Each cloud of rows lies close to a flat space through zero, with a little noise off it, and is much wider in some directions of that space than in others. After each cloud: how many dimensions does that space have?
In the rows, 128 means zero.

[[129 127 192 117  88 153 156 121]
 [109 141 178 157 102 192 174 102]
 [139 129  75 183 124 130  94 117]
 [111 130 120 115 163 129 144 130]
 [116 138 133 103 165 123 150 135]
 [129 129 112 122 149 118 125 134]
 [ 90 119 113 142 139 146 135 121]
 [106 138 121  70 207 104 156 146]
 [146 158  81 110 206  98 136 138]
 [124 138  53 106 220  83 116 144]]

4

[[111 161 123  99 101 179 197 163]
 [ 95 133 125 122 136 142 138 157]
 [180 107 110 128  94 119 122 132]
 [ 88 194 148 110 110 144 201  74]
 [169 133 176 110 156 142 215 118]
 [101  90 118 239 149  91  20  24]
 [218 128  78 128  85 146  28 155]
 [151 129 143 151 202 158  51 158]
 [165 112 111 127 144 167  80 197]
 [216 190 149  26  78 111 191 119]]

6

[[ 35  57 146  92 174 123 145  39]
 [161 132  95 164  91 148  71 115]
 [ 76  86 144 110 148 119 144  73]
 [190 165  67 150  88 145  53 155]
 [ 92 139 177  86 170 111 204 171]
 [126 151  87  96 149 138  95 146]
 [101 137 146  87 161 121 168 153]
 [176 136  97 172  83 141  69 125]
 [167 145 146 161  94 129 141 158]
 [130 129 126 121 125 125 125 123]]

3

[[136 168 123 118 125 109 124 131]
 [172 208  96 134 109 126 112 127]
 [152 218 107 124 110 105 114 138]
 [172 123  92 166 118 185 118 121]
 [ 98 104 162  98 148  95 137 121]
 [ 69  85 173  98 146  87 144 137]
 [121  69 154 117 150 134 137 104]
 [154 196  99 137 112 128 117 140]
 [ 91  72 134 149 121 148 138 149]
 [145 116 145 100 152 114 129  91]]

3

[[135 132 130 141 129 132 127 128]
 [ 89 120 134 111 117  90 131  98]
 [ 56 148 190 172 101  78 134  48]
 [ 83 141 173 169 111 101 133  73]
 [ 70 125 168 145 106  86 133  61]
 [170 130 117 146 143 165 124 163]
 [158 134 118 137 136 158 127 153]
 [ 99 110 110  57 114  89 127 111]
 [121 143 165 182 122 132 137 107]
 [116 121 115  88 124 109 130 125]]

2

[[130 132 132 139 123 132 113 118]
 [129 118 154 139 110 123  63 134]
 [127 136 113 137 123 141 143  93]
 [ 82  84  79  58 138 132 123 102]
 [128 108 120 145 113 160 128 128]
 [126 137 107 118 141 126 177 115]
 [ 80 134 100  42 170  98  99 100]
 [133 151 136 142 136 137 127 129]
 [110 110 110 100 123 113 114  96]
 [146 136 167 160 114 122  83 154]]

5

[[133 111 100 137 150 106 132 116]
 [170  90  59 100 184  75 154 119]
 [129 178 126 149  95 186  62 148]
 [130 102  66 110 130  71 137 126]
 [119 102  99 136 149  87 144 115]
 [177 113  72 105 177 109 135 129]
 [182 163 131 104 143 186 103 147]
 [199 128 137  72 184 156 161 134]
 [ 57 154 181 154  43 140 109 133]
 [203 116  42  62 171  93 143 144]]

4

[[108 120 134 154 121  42 158  75]
 [119 137 118 116 142 125 156 115]
 [123 138 120 139 101 133 116 126]
 [117 142 120 129 132 124 148 118]
 [113 132 127 142 123  86 149  99]
 [122 125 134 140 129 103 136 117]
 [117 151 111 117 128 137 154 117]
 [110 160 136 138 148 117 158 125]
 [126 118 142 139 136 102 128 124]
 [108 156 155 133 190  91 186 118]]

4

[[118  81 164 139 108 155 163 165]
 [203 182 118 102 142  89 113 154]
 [ 89  98 171 146  87 169 156 146]
 [118 141 122  85 169 110  76 107]
 [ 98  51 162 115 145 125 122 149]
 [183 154 126 126 127  90 119 154]
 [121  93 126  98 164 152 137 122]
 [178 105 171 151  92 106 157 205]
 [ 39  20 163 159 103 190 172 123]
 [ 53  75 159 125 130 137 105 116]]

5

[[126 101 166 155 124 171 106  76]
 [164 189 139 111 132  95 136 158]
 [123 137 154 136 117 142 122 114]
 [159 123  54 105 164  80 142 172]
 [160 164 145 122 132 114 128 135]
 [137 175 123 106 128  94 146 170]
 [149 130 130 129 137 128 124 121]
 [100 126  93 111 123 108 147 162]
 [157 170 126 112 135  97 137 156]
 [156 140 132 127 139 122 123 125]]

3

[[155 196 120 227 186 131 160 150]
 [165 152 134 152 142 112 162 113]
 [134 137 121 144 120 115 130  95]
 [151 148 130 148 142 123 149 128]
 [158 167 118 189 134  96 158  76]
 [130 129 116 139  96  93 126  54]
 [142 154 125 168 147 124 145 127]
 [155 146 133 144 134 115 152 116]
 [124 141 123 157 141 132 127 138]
 [110 153 113 191 143 127 116 122]]

3

[[101 126 135 115 138 129 140 134]
 [138 131  77 164 119 126 119 150]
 [128 140 160 132 141 129 117 122]
 [146 150 140 107 144 124 122 128]
 [113 119 172 120 135 134 132 109]
 [124 126 200 126 121 126 109  95]
 [144 141  90 124 135 125 131 146]
 [123 112 111 144 126 137 137 129]
 [161 151  98 120 137 125 121 140]
 [142 154 150 113 156 129 121 129]]

5

[[ 95 129 147 146 139 143 137 143]
 [ 96 129 133 122 123 141 131 139]
 [145 124 140 139 134 121 128 121]
 [183 125 135 142 139 117 128 107]
 [114 123 153 152 145 141 136 134]
 [ 59 121  59  55  72 127 108 138]
 [105 115  98 102 108 131 117 127]
 [115 134 148 139 133 131 128 135]
 [222 135 148 157 154 108 131 108]
 [173 125  96 101 109 108 118 114]]

2
